The rows come from 5 hidden closed curves, with some noise, and rows from the same curve form a group. Each curve winds through 4 dimensions. The rows are also pushed far along 2 directions, which tell nothing about the answers.
In the rows, 128 means zero.
Known rows, each followed by its group:
[134 127 126  95 143 147 119 155 129 113 153 110 132 135] : E
[119 149  55 142 201  25 172 123 205 159 138 111 100 145] : E
[103 110 110 131 166  95 126 121 152 121 133 123 116 112] : X
[130 121 173 151  73 168 161 115  79 142  75 156 107 118] : X
[107 127 109 126 176  71 152 109 177 129 136 118  93 126] : J
[142 113 154 145 102 129 149 125 125 132  86 130  99 112] : K
[111 134 133 137 143  90 102 105 140 127 149 121 138 131] : J
[103 110 130 123 152 123  97 143 123 110 152 112 140 116] : X
[109 129 119 165 115 134 158  98 129 131 104 167 109 105] : K
[135 141  60 138 187  29 106 107 178 127 179  83 148 133] : S
[131 108 153 137 112 138 136 151 106 136  94 124 112 118] : J
[122 157 123 104 143 130 117 127 129 117 182 112 148 151] : S
[117 133 112 123 145 132 155 172 120 136 140 111 125 138] : E
[166 138 154  85 120 153  55 189 115  97 195  64 183 150] : K
[134 105 156 112 119 150 140 145 110 127  98 125  94 118] : E
[134 119 146 118 115 142 117 107 115 124 114 142 119 124] : E
[125 125 121 140 119 126 129  93 102 124 127 135 135 119] : S
[109 113 127 151 126 116 114  97 117 125 116 144 135 109] : X
[129 158 149  97 151 116  62 189 132 117 211  72 171 164] : X
[109 127 133 152 128  89 161  58 146 150  82 170  84 119] : X
[149 140  66 103 201  45  84 149 203 120 194  68 155 147] : J
[119 125 116 131 149 119 143 140 161 127 123 136 101 117] : S
[119 129 108 169 149  56 172  79 191 154  83 157  71 112] : S
[122 134 140 100 120 181  78 167  82 101 184 107 183 140] : X
[119 141 146 112 128 134 146 117 126 135 128 138 104 140] : X
[128 107 171 109  68 240 168 123  52 112  84 164 107 110] : K
[115 127 137 122 118 145 119  85 106 121 130 151 136 126] : J
[139 120 141 124 127 128 130 162 131 123 128 102 119 125] : K
[125 127 118 131 151  97 141 154 132 145 125 109 112 135] : E
[124 125 124 140 116 129 125  96 100 124 127 136 137 119] : S
[117 136  79 112 178  79 156  76 181 130 138 139 101 133] : J
[126  94 147 102 118 180 161 126  97 108 102 132  98 108] : J
[ 99 129 128 131 126 159 130 143  94 124 142 138 143 128] : K
[150 120 104 124 151  77  97 119 163 123 140  99 141 127] : J
[149 124 139  99 125 128 132 112 125 131 121 119 121 142] : K
[141 136 115 121 150  64 124  84 160 146 125 120 124 147] : K
[129 107 129 135 118 144 130 137  85 115 124 109 131 109] : S
[116 138 111 139 128 138 163 132 131 132 130 137 132 131] : E
[116 131 152 132  98 151 189  75  93 137  93 157  91 126] : S
[123 104 177 123  94 188 144 178  57 132  93 123 108 121] : E

New rows, each followed by its group:
[112 121 149 126 100 181 154 143  61 138 105 146 121 130] : E
[155 130  98 118 163  67  62 141 168 117 177  77 169 137] : J
[146 124  69 133 182  27 127  71 212 135 127 114 112 124] : J
[107 123 153 137 120 124 120 104 112 127 122 138 124 122] : J
[108 113 125 167 119 141 190 131 133 130  84 156  81  93] : K
[122 129 129 155 137  85 149 115 157 143 106 132  96 119] : S
[129 132  95 135 130 127 130 110 126 125 139 135 150 127] : X
[121 117 121 126 139 138 155 141 134 123 116 132  99 114] : S
[107 133 140 124 121 140 120  92 105 125 135 151 135 129] : J
[106 137 158 121 112 161  96 123  85 119 152 138 155 137] : J
[100 131 118 131 136 147 137 140 109 125 142 134 136 127] : K
[105 129 133 105 142 151 134 130 114 117 146 131 123 133] : J
[128 107 124 138 105 140 176  42 116 140  56 187  86 108] : J
[131 110 178 126  98 170  97 193  73 123 127 102 147 126] : J
[128 140  86 137 155  72 106  95 144 123 165 108 154 132] : S
[127 122 159 123 107 154 108 137  83 130 120 129 136 130] : E
[130 127 150 148 103 127 101 130 102 144 110 135 144 131] : J
[103 106 133 181 104 144 213 103 124 142  46 180  58  85] : K
[119 154 100 149 143  83 114 113 144 146 153 127 156 144] : E
[127 155 110  95 157 133  66 198 117 111 221  75 196 161] : E
[113 124 142 148 103 159 162 151  89 140 104 138 124 124] : E
[120 121 164 151  98 147 116 137 107 128 107 140 124 114] : S
[126 126 104 114 140 139 125 128 108 110 156 113 140 124] : S
[120 115 167 149  99 148 153 133 104 133  89 140  98 111] : S
[138 127 135 124 127  96 126  92 132 145 110 129 122 141] : K
[119 143 137 116 134 123 152 104 135 138 124 144  99 140] : X
[132 129 117 138 121 126 148 112 123 153  94 157 115 132] : J
[143 140 108 126 127 132 161 139 132 135 127 121 122 138] : X
[119 165 137 121 142 113  29 186 113 125 218  86 212 167] : J
[144  95 139 131 107 140 146 114 112 130  79 136 106 108] : J
[111 146  77 147 147  94 188  66 162 151 109 170 105 131] : E
[131 139 158 142  99 134 102 131  99 133 132 125 150 136] : X
[121 143 136 113 131 138 160 125 125 127 140 124 110 138] : S
[121 143 137 117 137 128 152 135 136 128 143 117 109 140] : S
[131 107 175 117  87 184 123 119  75 121  95 149 117 118] : E
[110 135 131 136 100 178 160 114  83 134 113 162 134 130] : E
[103 135 137 108 144 145 125 145 116 118 157 122 131 138] : J
[136 100 145  95 120 179 124 156  95 102 130 108 131 118] : J
[114 135  97 123 148 123 173 117 129 143 122 143 108 136] : E
[ 96 132 100 157 139 108 174  78 140 145 102 174 101 116] : K
[139 135 115 123 129 147 131 141 143 106 149 123 129 120] : K
[132 123 130 147 104 169 158 132 130 109 112 147 106  98] : K
[128 130 101 132 158  88 160 137 162 150 110 127  98 133] : J
[123  92 150 126 104 157 164  75 102 119  75 158  90  99] : J
[144 140 135 131  88 173 160 127  90 134 111 143 131 135] : X
[118 123 112 127 121 153 159  93 111 126 110 159 118 120] : X
[118 143  86 146 148 101 178 105 166 139 124 144 115 130] : E
[113 132 145 126 115 167 143 124 127 126 113 166 106 121] : S
[106  95 123 174 106 120 198  44 121 148  34 193  69  86] : X
